All groups share one centre, and each spreads out both ways along 9 directions, with some noise.
Known rows, each followed by its group:
[  8  16  -5 -24  15  35  24  -8 -22   0   2  -7  -4  -2   3] => gav
[ 10   1  17 -15   4   9  46  -5   0  17  -4  -3  -9  -1 -13] => les
[  9 -15   6  -1  -3  23  17  21  10   3 -28 -15   7 -22  -8] => gav
[  0  -1   9  -5  -3   7 -24   4  16   4   8 -20  -7 -13   2] => gav
[-17  21 -21 -12  -4   8 -18 -15 -10 -13  10 -21   6 -29   3] => popu
[ 10   1   9  -9  -9   1  23  11   8 -12   0  18   1   7  -5] => vad
[ 15 -15  17 -17  11  -4  -1  -1   1   7  -2  -3   6  -1  12] => tuvo
[ -8  11   2  11  30   3 -23  11  13   9 -30   3   3 -21   4] => vubo
[  2  26  10   2  12   4  35   9  25   7   5  14 -18  -5 -16] => tuvo
[ -6  -9  -2  -6  17   3 -27   6  -8   8 -26   4  13 -13  12] => vad
[-24  -3  -6  14   7 -10 -29 -15 -11  21  -5  -5  -4 -20  -9] => vubo
[  1   3 -16 -13  10 -12  24  34  28  -3  11  10   2 -12   2] => vad
[-19  -8  -5   9  -1 -18 -45  -1  12  -4   9  -4   0  -6   3] => vubo
[ 14   2  11  -1   6   5   3   6  20 -19  -7   2   5 -20   4] => vubo
[ -1   4  10 -16  -3   1 -14  -3  -8  21 -10  -9   3 -21   1] => popu
[-10  -2  19   5  14 -10  -6 -15   2  13 -27  12  -1   8  -3] => vad
[  3  13  27  21   7   6  11 -17  13   3 -19   6 -13  -9 -17] => popu
[ -8   0   9  10  -6  20 -32  19  18   5   1 -10 -14  15  -2] => vubo
[ -7   9  14   4   7 -22 -25  -9  20  -5   0  21  -1 -11   0] => les
[  3   9  21  21   2  -9   6 -10  15  -1  -2  10 -12  17  -9] => popu
[13 11 -6 15 18 22 15 13  6 -6 -2  2 -7 -9 -1] => vubo
[ 10  -8   2  -9   7 -12  -1   1  -3   4  11  31   3 -45   0] => tuvo
[ -5  -1  -1  -5  -2  26   9  -2 -14  -4 -28   8   8 -29 -11] => gav
[  2  -3   6   8  10  14   0  15   1  12 -18   0  -3   5  -2] => vad
[-17  -1 -16  -3  33 -13  -4  15  13  20  -9 -12   3 -24   4] => popu
[  6  13   0 -15   7  22 -20 -11  -6   6  16 -24  -6 -55   2] => vad
[  6   6  17  -5  20  23 -11  10  10  17 -29 -19   0 -19   5] => vubo
[  3 -24  -3  -9  11  -3 -13   3  -5  18   7 -10   0 -38   6] => tuvo
[ 8 24 -4 -4 30 -7 39 -3 -4 15 -2 -2 -2 -1  2] => les
[ -6  -3  -1 -25  25   0  -5 -14  -5  15 -14 -29  10 -24  10] => vad
[  7  19  12  25 -16  25   7 -14  -1  -9  12  -2 -23   3 -18] => popu
[  3 -16   5  -1  -5  -5 -15 -13 -18  15   2  -1   1 -26   0] => les
[ -5 -10 -19  -5   1  -5  27  -5  -4 -11  -4  -4  11 -25  -5] => vubo
[ -7 -12  -4   1   8 -29  -2   0   8   5 -28   3  19 -27   2] => gav
[-12  -2   5   1 -24   2  22 -16   5 -13  -4   7  -5  -5 -24] => popu
[ -7   8  -3   7  15  20 -15   4   3  17   2 -12 -15 -39  -9] => vad
[  0  17  16 -12  -9  24  14 -18  -8   5  22  -6 -25  10 -13] => gav
[-11  -8   4  -3   0 -19   0  -6   4  14  -3  19  -1 -40 -15] => tuvo
[  2   2   9  -8  35  10  16   8  28   4  -2 -12 -12   2   3] => les
[-15 -23 -12   1  -3   0  22   0  11 -15   0  18  -1 -29 -17] => popu
[ -3   5  11 -44  -4  23 -22 -11  -9  -3   2 -13   3 -21   7] => gav
[  3   1   6 -12  -2  14 -11   0   0 -12  -4  -4   5 -10   5] => tuvo
[  3  10  23  -3  16  -2  28  -4  23   7 -18  13  -5 -13 -12] => popu
[  3  12   3  -5  27  -3  -4   6   9   7  -7   3   2 -10  10] => vubo
[-16  -4  -4 -10  17   0   6  11  21  11 -16 -22   4  -1   1] => tuvo
[  0 -11   6  16   7   1   2   4  12  -3   0  27 -11 -31 -15] => popu
[  7   4  13 -10   2  18 -14  -9   8 -17   4  -8  -3 -10   6] => les
[  7  -2   1 -35  -2   9  10   0  -6  -4  -5 -11  14   4  12] => vubo
[-15   1 -13  -1  14  -4  37  -1   0  20 -18 -14   2 -17 -14] => tuvo
[  6   6  -4 -11   4  -1  25 -16 -21   6 -13   0  11 -26  -1] => tuvo
[ -5  15  28   0  -1  44  -6   5   7  12 -38  -7 -10 -16 -17] => gav
[  0 -21   1 -29   5  -9  11   6  25  -1  -4 -38  13 -19   9] => vubo
[  9 -16   4 -16  19   3 -10  15  12   9   9 -13  -2 -12  13] => tuvo
[ -4   8 -12  23  23 -20   3   5   1  19  -3   5  -1  -7   0] => les
[  7   5   5   6  -2  16 -11   0  -2 -18   1  27  -3 -24  -4] => gav
[-7  1 -1  7 51  0 -8 -3  2  8 -7  8 -8  7 12] => vad
[  3   4   7 -11   5  18  -5  10   1  -5  10  32  -9 -33  -8] => vad
[-19 -11  -3  -3  26   9   9  -2  -1   0  -1  40 -13 -18 -12] => vad
[-11   3  10  -5   0 -18   0  10  26   3  -6  13  -1  -6  -6] => les
[  4 -27  -9   5   9  -9   7   0 -13   3  -1  14   5 -16   3] => tuvo
[-12   9   5   6  -5  19 -22 -10   0   1  17  -2 -19 -14 -12] => gav
[ -7   4   4 -10   9 -11  28  -4  -2  19 -27  -3  10  -9  -6] => les
[  9  -9  10   4 -11  -1 -29  20  12  -1   5   6  -1  -6   2] => les
[ -4   8 -15   8  -2 -21  -8  23  11  11  -4   5  10  -5   1] => les
[ -5  21   0  14  -7   5  -1 -28   7 -29   7   6  -7  -7  -9] => popu
[ -6  -4   0 -30   8 -21  16 -13   5  16  12 -31   5   2   9] => gav

New rows. What belongs after each?
[-11 -10  -5   0   0  -2  20   0   7 -10   8  34  -8 -17 -17] => vad
[ 19 -15   7   6  16  24  34   0 -23  33 -17 -21  -5  -4  -5] => les
[ -8  -8  17 -10  -1  -2  -6  11  30   7 -11 -16  -2  -5  -5] => vubo
[ 14   9  17  -8   1 -10  18  -3  11 -14   5  27  -1  17   2] => vad
[ 14   3 -16   2  33 -15   7   5  16 -20   3  -1  13 -35  18] => vubo
[  6  -6   7   9  -8  -2   1   0  25 -14  12  -7  -8 -12  -7] => vubo
[ 10   5  15  -4  19  10 -27  14  21   1 -12 -19   2 -12  13] => vubo
[ -5   8  13 -31  45  -2   5  16  15  19 -22  21   1 -10  10] => vad
[  7   8  17 -25  13 -18  -7   1   8  14 -10   2  12   0  14] => popu
[  4  -5   4  12   6 -20  19  -1  12  11 -12  -5   4  -1  -4] => gav
[  3   0   8   2   7 -17 -29 -24  -4   2   8  -7   2 -34   7] => vubo
[ -3  18   9  25  15  11 -29 -12 -16  21  -5  13 -16 -17 -10] => vubo
[-20   1  -6 -14  11  -6  -8 -27  -3  -1 -16 -13  12 -31   0] => les
[ 19 -12  25  -7   4   1 -10 -10  -2   9  23  10 -16 -12  -1] => les
[  4  -4  10  -3 -21 -14  -5   4   2   3 -32 -11  22   8   5] => vad
[ 24   0  -5  13  18  29   1   8   3 -11   5 -29  -4 -32   6] => vubo
[  3  11  12   5  30   1   2   7  19  20  -3 -11 -12  -7   0] => vubo
[ 30  20  30 -32  17   9   8 -12  -9  10  -6  -7   3 -12  17] => vubo
[25  0 23 16  2 19 -6 30 31 -4 -4 -1 -8 -8 -2] => gav
[ 12   9  -1  19  25  26 -21  30  25  -9   1 -12  -9  -2   8] => vubo
[ 13   8   6 -11  17  -4   8  -8   0  10  20 -12  -9  -1   9] => vubo
[-11   5   3   8  26 -19 -31   8  24  11  -6  -2  -3 -10   5] => vubo
[ 33 -11  24   4  18  13  15   1 -11  25   1  -1 -10   1   3] => les
[ -9   6  12  12   3  15 -23  -1  20 -18 -27  -6   4  -7  -1] => les
[ -5  19   5  -6  18  -2  -5 -10 -13  18  -7  13  -3   0   2] => vubo
[-20  -9  -5 -28 -16  -5  -7 -19 -30  12  -6  -5  11   1   1] => vubo
[ -3  -1  10  -4   8   1 -12   6   2  20 -33  -8   8  -4   3] => vad
[ -2  -1  16   8  14   1  -1 -20  -5   5 -13   7  -5  10  -2] => vad
[  8   2  -2 -23   1  21  14  30   9  12  -8 -19   3 -23   0] => vad
[  5   9  18  26  -1  -7 -12 -17  11  -2  14  13 -17 -23 -15] => vubo
[  6 -15 -17  -1  29   0  -8   7   8 -18   6   1   7 -23  16] => popu
[ -5   3  -9 -15   6  13 -15 -12 -10 -12 -24 -28  20 -24  12] => les
[ -8   4  -5  12  33   6   9  -1  16   3 -17  -8  -4 -30  -5] => popu
[ -2 -12  -7 -12 -10  -6  20  -2  11  -6  14 -13   0  -1  -4] => vubo
[  4   3   1 -33  -1   4  -4   0  -8   9  -5 -14  10 -19  11] => popu
[  1  -7 -15  -7  14  -1 -14  -3 -11   6   9 -21   5 -26  12] => les
[-10  10  14  19  27   2  -8   4  16  34 -12  -9 -18 -10 -12] => vubo
[-14 -12  -9  -4   1 -30 -10  -6  13   2  19  -3   1 -14  -1] => gav
[ -4   6 -14  -8  22  -5   4  -2  -1  -5   4  11   3 -17   7] => gav
[-15  -4  -3   1  -8 -10 -18 -19  -9 -16 -26  10  17  -6   2] => tuvo
[  1  -5  11 -10  25 -11  -6  10  23  11   1  -7  -3   1  10] => tuvo
[ 18  19  37 -35   8   5   0 -19 -12  22 -13  -6   2  -9  10] => vubo
[  1  10   8  -1  35  13  18   3  19   1 -13 -13  -4   3   5] => les
[ -9   3  -4  -7   2 -11 -19  18  32 -10  16   1  -3  -8   4] => les
[  8   5   2 -13  21  -2  31  -1   5  17   5 -16  -6  -8   3] => vubo
[-10   1  -6   0  17  13 -32  28  15   3 -21  -7   6   6  11] => vubo
[ -5   8 -21 -12  22  11   0 -14  -9  -9   8 -27   4 -26  13] => les
[  9  13   5  -1  12  -8  20 -22 -17  10 -10  -4   7  -8   2] => tuvo
[ -7 -10 -13   6  11  -3   4  27  36 -12   1 -14   1  -4   1] => vubo
[ 10   6  14 -24  -8  10  30   1   1   1   5   0  -5  15  -3] => vubo
[  6  32  27 -19 -17  19 -11 -12  13 -16 -10 -13   0   4   3] => tuvo
[  1   3   4 -25 -10   3  23  -1  -2   3   4   5  -1  19  -2] => vubo
[ -1  -9  -9 -20  -1 -10   0   7  14 -20   3  -8  12  -6  13] => vubo
[  4  -8  -8  12  10   1 -22   3  -8   8   1 -12   4 -18   7] => les
[ -2   5  18 -14  30   4  11 -19   6   2 -26  -9   3 -10   3] => les
[ 17   8   7  -4  15  -2   7  -5  -4   7 -14 -22  10  -1  15] => gav
[ 10   5   5 -22  17 -16  36   0  12   5   6   2   4   8   6] => gav
[ -8   1  15   0 -14 -10   7  -3   4  14  -6  10  -4   0 -15] => popu
[ 28  13  30  -1   5   2  -8  -3   9  11  29   6 -20 -19  -1] => tuvo
[ 15   4   5 -21  -3  32  15   8 -10  -1  -7 -13   3   6   6] => vubo
[  8  -1  -6  20  -3   5  -5  -3  -1  -5   4 -24  -1   5   4] => vad
[  2   6  12 -20   4 -25  25 -17  10  18  14 -21  -8  19   2] => gav
[  1  -2   2  13  15 -10 -29 -11   8   2  -6 -15   3 -45   4] => vubo
[ 16 -11 -22  -7  13 -10  18  -5   8 -28  19 -23  13 -37  14] => vubo
[  0   8  -1 -14  18  26   4   9  -1   5 -20 -16   4 -17   5] => gav
[  1  21  14   6  18   4 -20 -12 -14  18 -16  15  -3 -16   2] => vubo
[  3 -11  16 -10   4  -9 -15   1  13   9   3   4  -3 -20   0] => tuvo
[-22 -19  -4  13   8  -9  -3   3  16   1 -18   1  -1  16  -5] => tuvo
[-12  -4 -14  19   4 -17 -11   2  15 -18   4  18   3 -18  -4] => vubo
[-10  18   2   3   2  -7 -21  18  38 -21   3   8   0   0   2] => les
[ -6  16   8  16  15  -6 -35 -13  -8  14   5  15 -11  -7   2] => vubo
[ -2 -20  11 -14  -3  20 -13 -25  -8  -2   1 -18  -3 -30  -3] => les
[  9 -23  -4   5  12  18  10  15   6  -8   9  17  -9 -35  -7] => popu
[-16   3  19   7  -9 -10  -9 -20   9  21 -12 -18  -9 -12 -19] => tuvo
